The rows of a group lie close to one hidden flat surface of 12 dimensions, which passes through zero. Surfaces can cross.
(in the rows, 128 means zero)
Known rows, each followed by its group:
[153 136 102  87  77  92 190 100 127 139 153 210  97 128  85 137 133 118
 114 133 131 126 130 160 147] : z_476
[111 135 144 167 148 145 190 110 146 104 126 146 120 117 175 151 124 155
 133 132 109 127 146 109 129] : z_908
[114 145 122  89 126 110 167 104 149  90 125  92 156 135  74 133 196 132
 155 139 176 100 135 188 150] : z_908
[103 174  73 188 101 148 136 133  82 152 131  91  91 161 137  85  96 150
  46 139 145 155 139 126 128] : z_161
[ 69 102  71 103 137  85 140 103 157  88  54 165 106  82  79 161 105 171
  95 128 169 151 191 185 117] : z_476
[107 148 103 140 115 137 151 104 142 116 111 128 125 130 122 116 117 162
 106 120 146 134 141 148 122] : z_476
[163 140 161  95 112 164  98 126 102 179 161 122 172 138  98 145 164 123
  83 114  85 137 135 110 150] : z_908
[133 136 138  75  91 108 112 162 113 138 111 123 145 120  46 124 100  93
 128 114 124 163 112 162 119] : z_908
[159 130 102  98 161 106 127 137 133 132 132  86 114 184 161 144 140 121
  93 125 121 145 137 112 135] : z_507
[150 112 152  58 103 154 103 159 156 133 153 110 132  97 153 214 194 131
  91  96  76 134 137 137 106] : z_908
[122  97 147  71 141 120 135 145 119 140 129 118 117 115 106 153 143 101
 135 141 127 121 123 126 134] : z_476
[139 118 166 125 181 102 103 123  42 156 164  74 139 153 119 135 180 123
  90 143 131 144 130 113 188] : z_507
[142 119  83  96 147  80 105 119 150 130 117 148 132 187 105  87 130 104
 132 128 167 114 110 113 124] : z_161
[111 120 121 122 137 104 145 135 183 105 108 126 132 137 121 109 134 121
 172 119 139 115 108 127 123] : z_161
[161 135 108 152 150 109 153  87 113 109 137 184 107 162 176 120 113 133
 120 149 161 119 138 118 119] : z_507
[119 128 101 151 113 175  16 156 156 155 105  77 162 112 118 120 110 153
 111 109 101 140 153 122 112] : z_476
[ 61 130 147 110 101 147 133 103 136 131  68  86 146 110  80  80  94 134
 169  77 124 140 106 136 142] : z_161
[225 146  93 120 125  87  84 121 146 141 176 194 161 175 131 149 152 130
  76 126 103 145 152 128 136] : z_161
[145 134 152 130 110 136 113 106 118 142 126 162 163 114 100 140 127 122
 134 116 105 140 150 127 140] : z_161
[178 115  82  61 147  86  92 146 166 119 108 147 112 172 152 165 115  90
  98 118 136 148 147 124  75] : z_908
[ 84 111 130 141 147 159 132 144 110 134  92 100 110  99 123 158 102 112
 133 156 118 136 168 108 122] : z_476
[122 135  88 175 119  53 123  96  90 119  94 177 107 150 114  78  81 104
 126 113 146 162 140 128 145] : z_476
[113 110 113  60 146 101 139 133 159 112 122  79 120 141 108 138 165 148
 117 108 140 130 116 161 148] : z_507
[116 137 150 147 130 113 160  85 126 117 115 122 146 146 148 107 146 133
 135  84 115 128 118 104 146] : z_908
[133 137 160 117  97 135 162 112  92 144 138 128 108 108 135 138 113 121
 125 104  92 151 118 127 152] : z_161
[140  89  97  72 108 113  73 145 124 134 157 174  97  72 101 178 187 129
 112 158 151 103 160 181 125] : z_507
[109 105 119  68 145 151 124 140 134 126  83  75 104 123 130 173 118 101
 149 148 129 127 164 133 117] : z_161
[ 74  89 141 157 191  98 117 112 123  95 109 125 128 101 129  94  96 190
 133 124 167 139 113 148 143] : z_507
[122 127 156 160 119 113 120 112 139  86 123 142 155  90 142 132 160 154
 166  97 134 122 119 156 130] : z_476
[140 159 152 130 115 135 113 100 145 133 107 101 209 127  80 142 135 154
 122  83  82 165 162 133 165] : z_161
[106 136 127 143 131 138 153 145 165 115 110 105 138 115 113 134 115 135
 145 132 114 138 142 127 133] : z_908
[124 134 170 160 112 180 143 177 166 118 120  48 115  98 195 157  93 107
 194 103  51 141 108 102 114] : z_161
[112 129 152 171 165 149 116 142 108 152 100 131 152 129 117 119  59 111
 141 146 109 149 137  74 120] : z_908
[106 145 135 142 122 106 189  94  82 103 149  91  96 123 163 136 186 136
 122 125 146 125 128 152 162] : z_507
[144 143 138 134 127 126 115 112 148 147 105 110 151 174 146  83  87  96
 164  87  97 134 104  83 132] : z_161
[117  99 145 177 224  41 170 205  98  74 165 106  88 146 166 102 102 134
 130 166 179 146  51 128 129] : z_476
[105 137 132 132  93 137 119 113 167  94  99 102 153 102 144 136 159 156
 131  70 112 134 132 149 119] : z_908
[151 144 157  92 117 131 171 146 121 131 128 132 147 135 108 174 120 106
 110 131 103 158 143 132 118] : z_908
[106 119 154 112 151 144 129 123 123 121 116 105 149 117 112 136 146 130
 141 123 131 123 131 131 138] : z_908
[111 183 122 216 113 157 105  94  87 109 141  68 149 176 174  14 161 134
 158 118 201  76  79 128 123] : z_507
[122 151 155 175 133 133 127 139 148 106 136  95 197 111  84 126 146 172
 137 130 119 137 138 158 153] : z_507
[110 136 126 167 142 142 151 166 147 146 130  95 131 126 106 117  94 122
 155 159 100 131 127 104 143] : z_908
[145 123 110 116 112 120  87 159 114 100 159 110 107 106 144 132 159 140
 118 137 154 114 108 182 105] : z_507
[116 137 201 146 133 117 142 149 104 107 150 139 181 114 104  97 140 151
 122 102 145 137  59 149 127] : z_476
[ 84 174 113 191 108 147 206 115  99 148  88  84 105 156 129  90  69 105
 138 140 107 147 142  89 148] : z_476
[136 127 105 104  79  74 118 134 191 109 117 155 142 126  87 102 146 108
 181  90 128 121 101 164 129] : z_161
[178  90 106  82 145  94  76 171  98 123 184 146  90 120 140 168 174 115
 107 171 164 113 125 169 113] : z_507
[163 129 178 148 127 149 169 147  86 130 177 186 114 105 155 182 143  97
 135 178 124 111 133 115 105] : z_476
[148 129 128  98 110 138 128  87  96 167 102 176 121 133 104 147  92  83
 132 132 111 143 172 101 132] : z_161
[120 137 158 155 173 133 172  92 109 125 111 128 142 160 152  98 104 125
 143 129 140 128 116  82 140] : z_507
[104  94 106 134 151 133 127  72 119 183 115 147  92 109 105 116  79 157
 136 140  85 130 167  95 198] : z_476
[112 142 138 143 138 124 186  87 142 102 133 142 152 124 107 140 179 150
 148 146 148 103 153 147 161] : z_507
[117  89 129 109 114 109 161 164 152 116 121 176  82  63 120 183  98 117
 144 144 100 144 137 139 109] : z_908
[110 111 114 115 136 158 145 161 193 122 115 134 133  77 101 216 147 148
 133 171  95 119 191 141 114] : z_161
[141 102  95 149 194  66 159 103 151 116 128 199 104 145 144 153  98 147
 113 166 133 135 172 109 152] : z_476
[147 142  99 116 140 176  83 108 174 134 116 123 153 161 148 114 119 156
 102 118 143 107 143 119  93] : z_507

New rows, each followed by its group:
[ 89 143 130 234 115 140 141  87 147 133  91 170 155  97 113  87  81 141
 183 124 106 126 152  96 149] : z_908
[141 161 128 155 120 196 153 133 158 115 150 105 145 135 170 161 171 128
 141 165 135  80 153 116  98] : z_507
[119 142 151 151 143 154 150 181 184 137 153  72 157 124 119 123 116 160
 146 123  72 133  93 111 151] : z_476
[145 152 124 143 111 158  86 116  88 158 142 119 140 158 133  78 112 125
 100 117 136 132 108 115 122] : z_476
[116 109 159 130 122 145 129 152 140 120 137 145 138  67 106 169 135 152
 135 142 110 127 135 151 126] : z_476
[109  97 126 100 154 118 147 132 116 136 125 121  97 121 131 152 151 106
 134 159 133 110 139 110 137] : z_507
[135 133 138 151 143 153 138  91 122 141 136 139 130 129 156 135 126 136
 140 138 117 117 145  96 149] : z_476
[132 143 125  98 121 109 144  96 114  96  81 140 141 167 135 139 155  83
 123 111 168 128 152 127  93] : z_476
[131 128 119 149  97 160  90  99 124 111 146 122 104  91 177 128 157 162
 145 123 147  98 128 161 120] : z_476
[146 169 140 135 124 198 173 106 132 181 134 158 172 162  91 141  98 145
  69 151  89 140 164  78 130] : z_476
[110 100 141 131 198 140 138 195 145 135 140  76 116 141 153 142 121 109
 138 170 124 116 105  82 112] : z_161
[131 148 163  84 147 153 183 125  71 128 157  92 131 141 108 137 118 164
  68 136 158 149 102 176 135] : z_908
[156 138 112 116 100 109 135 136 166 142 135 179 144 121  86 153 122 120
 124 127  95 141 148 138 136] : z_476
[ 96 106 163  70  57 147 116  91  89 116 130  96  93  70 139 110 202 113
 196  80 147  88  84 187 144] : z_476
[123 121 138 106 111  92 197 132 153 156 136 124 117 129  87 123 117 106
 177 123  72 133 108 116 188] : z_476
[102 123 159 181 238 157 163 148 105 155 137  53 143 185 148  98 107 126
 156 192 140 106 114  50 163] : z_908
[164 195 139 160  78 190 140 160 180 112 165  77 198 140 114 160 191 128
 149 150 102 104 148 147 115] : z_507
[136 129 122 122  88 140 122 173  97 126 161 106  79 118 152 117 144 107
 135 148 148 113  89 159 105] : z_476
[117 102 149 124 149 160  56 201 116 148 133  75 142 108 116 148 137  96
 144 167 132 117 127 127  94] : z_161
[143 142 157  96  47 152 162 179 119 135 123 129 124  95 108 190 168  28
 184 147  93 118 142 132  93] : z_476
[141 126 143 142  86 150  45 139  63 111 157 125 123  89 155 127 202  93
 160 147 177  79 116 167  96] : z_908
[134 127 167 136 121 177 143 109  65 142 131 157 115 104 165 171 139  75
 149 166 126 112 165  92 112] : z_476
[140 152 108 160 111 150  64 172 110 128 137  64 127 137 149 114 133 125
 106 131 133 138 125 143 108] : z_161
[114  87 111 118 147 101  83 126  87 157 123 152  93 118 121 104 130 100
 135 153 158 105 128 115 133] : z_507
[136 110 136  77 136 111 113 139 124 107 123 133 107 142 146  86  80 135
 127  90 165 142  59 157  92] : z_507
[145 154 131 119 113 151 155 132 157 118 140 106 149 161 141 132 152 126
 129 121 118 114 117 125 122] : z_476
[131 141 177 169  64 155 162 104 132 126 143 201 168  45  92 159 149 151
 157 118  81 128 148 151 146] : z_476
[108 186 142 212  57 134 137  70  10  78 148 123 117  89 144  86 165 171
  99 112 195 133 124 216 136] : z_161
[ 87  72  86  96 158 107 113 128 140 110 133 124  77  82 125 165 205 144
 139 176 183  79 159 164 140] : z_507
[137 129 138 117 122 105 154 147 133 103 143 126 122 115 135 156 136 132
 130 128 123 143 124 163 127] : z_507
[116 108  76  82 125 126 111 131 142 146 119 133  97 127 106 135 126 129
  93 144 150 122 146 143 119] : z_161
[130 166 131 133 135 162 128 130 125 112 124  64 170 153 110 121 151 137
 128 140 161 123 139 157 126] : z_908
[135 128 110 119 132 173 120 143 131 143 130 116 103 165 180 128 126  88
 135 154 139  98 127  79  84] : z_507
[152 117 103 109 123 102  96 143 123 132 148 132 110 128 134 150 140 128
 101 135 126 140 139 143 129] : z_507
[156 174 110 192  98 156 112 119 122 112 135 166 145 136 157 131 118 135
 105 132 131 128 153 125  93] : z_476
[142 122 124 129 141 120 139 130 133 129 139 151 125 131 131 145 125 121
 132 140 120 126 144 121 133] : z_476
[ 86 125 120  67 149 127 179  81 148 137 123  63 116 163 115  79 133 169
 127  90 143 112  82 142 177] : z_476
[109 166 114 205 169 131 131 107  90  62  59  96 147 180 207 120 115  95
 111 139 194 143 172  99  62] : z_476
[156 172  80 129  76 133 107  96 167 126 101 159 162 138  88 128 104 158
  92  95 120 155 177 165 107] : z_908
[188 128 126 125 116 108  86 151  96 138 190 155 115 134 158 148 153 131
  82 137 119 137 113 139 125] : z_161
[ 99 130 151 203 136 123 239 115 141  99 175 115  91 111 197 140 210 131
 194 152 109  73 117  94 179] : z_908
[ 84 114 119 112 166 152 126  86  72 132  73  80  90 150 159 125 116  90
 126 145 172 122 168  93 116] : z_476
[122  96 151  45 145 125 125 133  86 110 106 108  94 134 160 167 180  56
 151 143 182 102 122 134  92] : z_476
[118  98 160 131 207 105 186 186 176 120  90  93 142 132 135 209 118  65
 190 177  68 143 170  53 142] : z_476
[135 101 163 128 177 121 101 109  93 134 144 171 154 108 102 132 127 157
 109 143 146 133 130 139 146] : z_507
[ 81  90 168  78 152 121 147 164 157 101 120  90 139  84  80 141 150 153
 154 122 145 128  91 174 137] : z_507
[ 99 193 140 229 109 124 193 112 108  80  83 112 146 146 162 108 106 104
 159 119 137 144 144 110 110] : z_476
[100 125 165 170 175 151 124  74  72 137 123 135 149 130 135  88 100 175
  97 116 152 137 120 105 151] : z_476
[139  89  59 128 115  50  84 160 175  86 117 184  82  99 123 123  79 149
 134 121 159 149 119 184 104] : z_507
[144 154 107 140 109 120 130  89 135 106 118 150 132 150 157 120 124 150
 100  96 140 138 138 140 118] : z_908
[115 138 159 150 109 136 118 142 130 127 119  84 151 129 139 117 160 101
 153  98  97 131 114 111 138] : z_908
[135 183 118 116  82 178 175 125 170 127 124  78 154 168 128 123 149 127
 115 108 112 118 120 127 109] : z_476
[174 159 110 146 117 124  51 146 123 112 130  89 166 156 140 148 152 109
 130 134 127 137 163 141 113] : z_161
[158 119 123 144 138 157 108 109 166 153 189 158 134 111 139 126 126 214
 105 127  95 113 117 131 163] : z_476
[169 178 137 102  93  77 211 155 101 109 118 125 130 183  96 134  86  57
 134 134 126 178 117 143 117] : z_908
[156 146 105 121 129 105 132 129 136 150 150 116 136 172 107 110 153 104
 134 145 128 118 122 115 156] : z_908
[134  86 153  92 139 129 112 134  83 149 141 192  92  93 143 156  89 129
  86 134 126 153 113 126 103] : z_908
[139 141 113 120  97 120 113  98 130 138 129 136 129 145 116  94 131 135
 126 104 128 124 117 142 138] : z_476
[107 136 114 156 119 139 150 110 156 121 118 169 151 103  90 134 137 158
 127 139 132 112 158 138 128] : z_161
[ 82 157 133 214 108  95 122  70  82  89  68 153 157 109 122  74  94 148
 130  85 166 162 146 148 124] : z_476
[ 80 143 123 194 167 151 122 131 164 109  87 102 183 142 106  93 125 140
 155 150 163 104 146 106 117] : z_161
[ 80  76 123 107 162 116 103 132 102 186  88 119  98 127 115 117  98  87
 129 133 104 137 146  63 152] : z_507
[103 125 120 116 144 142 163 101 114 116 126 113 103 122 150 141 128 159
  98 132 139 132 143 145 135] : z_161
[129 149 142 154  83 137 122 113 103 133 139 128 141 121 117 104 141 129
 129 109 122 128 116 143 138] : z_908
[ 79 157 171 193 125 165 174 156 110  87 102 105 151  97 135 147 122 131
 124 140 139 141 136 130  88] : z_476
[ 78  84 172 160 120 144  95 139  91 138 121 162 133  20  82 140 115 155
 148 141 116 133 138 148 139] : z_507
